The first 5 rows are patterns. Each new row is the sum of 2 different patterns, raised or lowered, with some noise. Before adding, each is slid sideways (what falls off one end comes back at the other) and multiplied by a number that may be negative. Names go in the order of the patterns.
Some rows, each with the names of its patterns after it:
[-11   3 -11   1   5   5   8 -13 -15  -3   8  -6   0 -10   0   4   3  11
 -12   2  -1  -8   3 -10  -3  -2  13  -2  -5   1  -7   1  -1  -4  15  -8
  15 -12]
V
[-11   0  -5  -4   5   5   4   3  15   0   4   3  -4   2  -1   2  -3  -1
  13   4   0  -2   2  15  11   4   5  -6  12   7  10 -15   5  -3  12   4
 -13   3]
S
[-3 -7 -1 -5  3 -6  0 -4  2  6  3  2 -2  6 12  1 -7 -3  0  0 -6  5  2 -1
  2 -1 -1  0 -8  6 15  0 -3 -5  3  4 -6 -2]
T
[ -1  -7  -8   3   1   7  10  -4  -2   1  -3  -4   0  -4  10  -6  -4  -1
   0  -1   8  -2  -8   1  -3   1   4  -3   0  -2 -10 -15  -1 -14   3   4
  -2  -4]
X
[ 10  -2  -2   1  -4  -2 -10   9   1  -4  -1   6   3   5  -3   3  -6  -3
   9  -4   9  14   4   7  -1   4  -4  -2  12   2  -3  -5   7   5  -4   4
  -9  -5]
B

New rows, each followed by the names of its patterns:
[-10  -6  -4  -6   3  -5 -10   2 -10 -14  -1  -4   0  -7 -13 -11  -3 -12
   3  -1  -2  -9  -1  -9  -7  -3  -8  -1   2  -5 -10 -12  -7  -2  -2  -6
   3  -4]
T X
[  7  -6  18   7   2   4  -9   0  -9  -5   3  -4   5  -6   1  -2  -7  13
  -3  -6   9 -12   5   2   2 -22  -9  -1   7  -4 -19   3 -12  -1 -12  -5
  -5  -3]
S B
[ 5  3 10  0  3 -2 -2  5 -1  2 -3 -3  9  2  1  3  9 10 13  1  1 -3  9  5
 10 -6  2 -3  5 -2 -7  3 -7  1 -1 -3  5 -2]
S X
[ -6  -8   4  -8   2   7   7   5  -7  -4   0   8  -7   4  -5  -2   5   3
   8 -10   2   3  -9   5 -10   0   4  16   1  -5   7   2   3  -3  -4  17
  -6  13]
V T
[ 13   3  14   4   5   3   1   3  10   1  -2   3  13   6   9   1   0  16
  10   7  10  -2  13   8   5 -18   7  -8  15   9  -7   4  -5  -1  -5   3
   8  12]
S X
[  0  -5  -6   5   5  -1   0   9  -4   2   0  -2  -2  -1  -1  -2   2  11
   3  -2   1   7  12   4   1   3  -5   6   7   9 -12   5  -4   8   3 -14
   5  -1]
S T
[  0  -2   2  -2 -11   3   8   2   6  10   2   8 -11  11   6   4   0  -2
  -9   3  11  -3  -3   0   2   6   2   3  15  14   1  16  -3  -2   4   5
   7   5]
T X
[ -5  -6 -14  -4  -9 -14  -6 -17 -13  -7   2  -6  -6  -8 -13  -6  -9 -12
   3 -15   8 -18 -17  -6 -15  -7   0  -5  -5 -16 -19  -9   1 -13  -7 -15
 -12 -11]
V X
[  7 -10  -9 -17  -9   7 -12   0  -4  -5   1  -8 -15  -8  -7 -19  -4  -9
  -4  -7  -8  -4  -7  -6  -7 -19  -9  -8  -2  -7 -23 -13 -14 -17  -3 -20
 -11 -17]
S B
[ 3  8  5  6  3 -4 -4 10  8  6  4  9  1  5  1  6 12 12  6  9 -3  8  8  2
 12  5 -1  3  7  8  9 18  0 11  7  0  4  7]
X B
[  0   3   3   4  -7   1   8   5   3   7   6  -3   3   3   3   6   3   3
   8  -5 -14   3  -1   8   3   0   6   4   2   4   6   7   5  12   2   5
   2  -2]
T X
[ 6 17  6  9 35  6 33  6  9 19  3 13 17 17 12  5  1 11 24  9 15  6 17 19
 10 21  6 18 13  0 11  5  9 17 17  9  5 25]
V S
[ -7   7 -15  -4 -14 -16   5   3  -1   2  14  -3   4 -11   0   3  -3  -1
  -5 -12  10   8  -4  -2  -2   6   9   1   3   2  23   3  19 -19  -3  -4
  11   2]
S X
[ -5   9  -9  13  -9 -14  -6 -10   6   7   5   7  -7 -17  -4   8  -7   1
  -8   0   9  -1  -2 -11   4   3  -9   0  -4  -1   0  16  -1  -1  -1  -2
   1   2]
V T
[ 2  4  7 16  3 16 23  8  9 13  7  9 17 15 26 17 -3 12 18 17  8 11 16 24
 12 17 14 18 11 26 12 11 13  6 12 16 14  8]
T X
[  9  -3  10  11  -2   8  -3  -2   3  -3  -8   3  -5  12  -2   2   4  14
   3  10 -11   5  13   1  16  15  10   7   3  -3   4   4 -11  18  -3  15
   3  -2]
V S
[ -1  -1   4 -14  -2   4  -5   4   2 -16   1   5  -4   3  -1   1  -6  -3
   1   6   5  -4   4  -3  -8   3   3  -8   6  -3 -15  -6 -13  -9  -2   2
  -1  -9]
X B
[  0  -4   1  -4   2   2   0  -7  -6  -6  -3   2  -7 -10  -4  -2  -7  -2
  -9   3  -3  -4  -3  -4  -5  -5  -1   3  -3  -8  -5  -1   2  -6  -6   2
  -2   5]
T X
[ -7 -10  -4 -15  13  -2  -7   5  -4   5   2   0  -9  -6   1  -3   4  -7
  -4  -2 -16   2 -14  10   2  -3   1 -12 -10 -12 -10   7  13   0 -17   1
  -2   8]
V B
[  2   7  -2   8  13  -1 -10   4   0  10   6   0  11   5   3  11   4   9
   8  20   4  16   0  -5   2   5   7   3  -2   0   9   1  -3   6  10  -1
   4   7]
T X
[ -2  -2  -1  -1 -11  -2  -6  -6   3  -8  -5  -3   8  -7   2  -9  -3   9
  -4   6  -1  -3  -5  -4 -10  -1   0 -10  -2  -3  -6  -2   0   0   1   6
  -2  -9]
S X
[ 14   2   8   3   2   3   2  -5   4   8  -9   6  -3   2   3  -2   9   1
   2  -1  -5   1  -1   5  -5 -14  -1  -3  -4   7 -11  -6 -13  19  -3   2
 -10   1]
S B
[-14  -9  -6  -5   2 -11  -1 -14  -5  -6   2  -7  -8   3   0   6  -1   5
   0  -3  -8   0  -4  -9  -4 -10  -7  -2  -2  -7 -13  -1   3  -9  -5  -3
   3  -7]
S T
[  6   0  -1 -17 -17  -3   0 -19  -3  -5   0   2   0  13 -17  -2  -3 -11
   1 -11  -5   2   3 -18  -7   1  -4  -5  -7  -1  13  -8  17 -13  -8  -3
  -7  -1]
V T
[ -4   0 -16   1  -7  19   5  -1   3  -3   0  -2   3  21   2  27 -10  -7
   8  -8   3  10   7  20 -13 -13   1  12  -2  10  -6  -2   9   5  16  -3
   5   4]
V X
[  0 -11   5  -7 -12   6  -7  -4  -1   3   5  -5  -2   5   5 -13 -17   6
 -14  13  11 -10   1   3  -5  -2   7  13   0  11   2   2  -3  -3  -6   5
  -4  16]
X B
[  9   9   1   6   3   1   2 -11  11   5  -1  -3   4  -6   0   9  -6   0
   4  -5   1   0  -1   8  10   5  13  -5  -5   5   5   4   5   9  -6  -3
  -2 -12]
X B
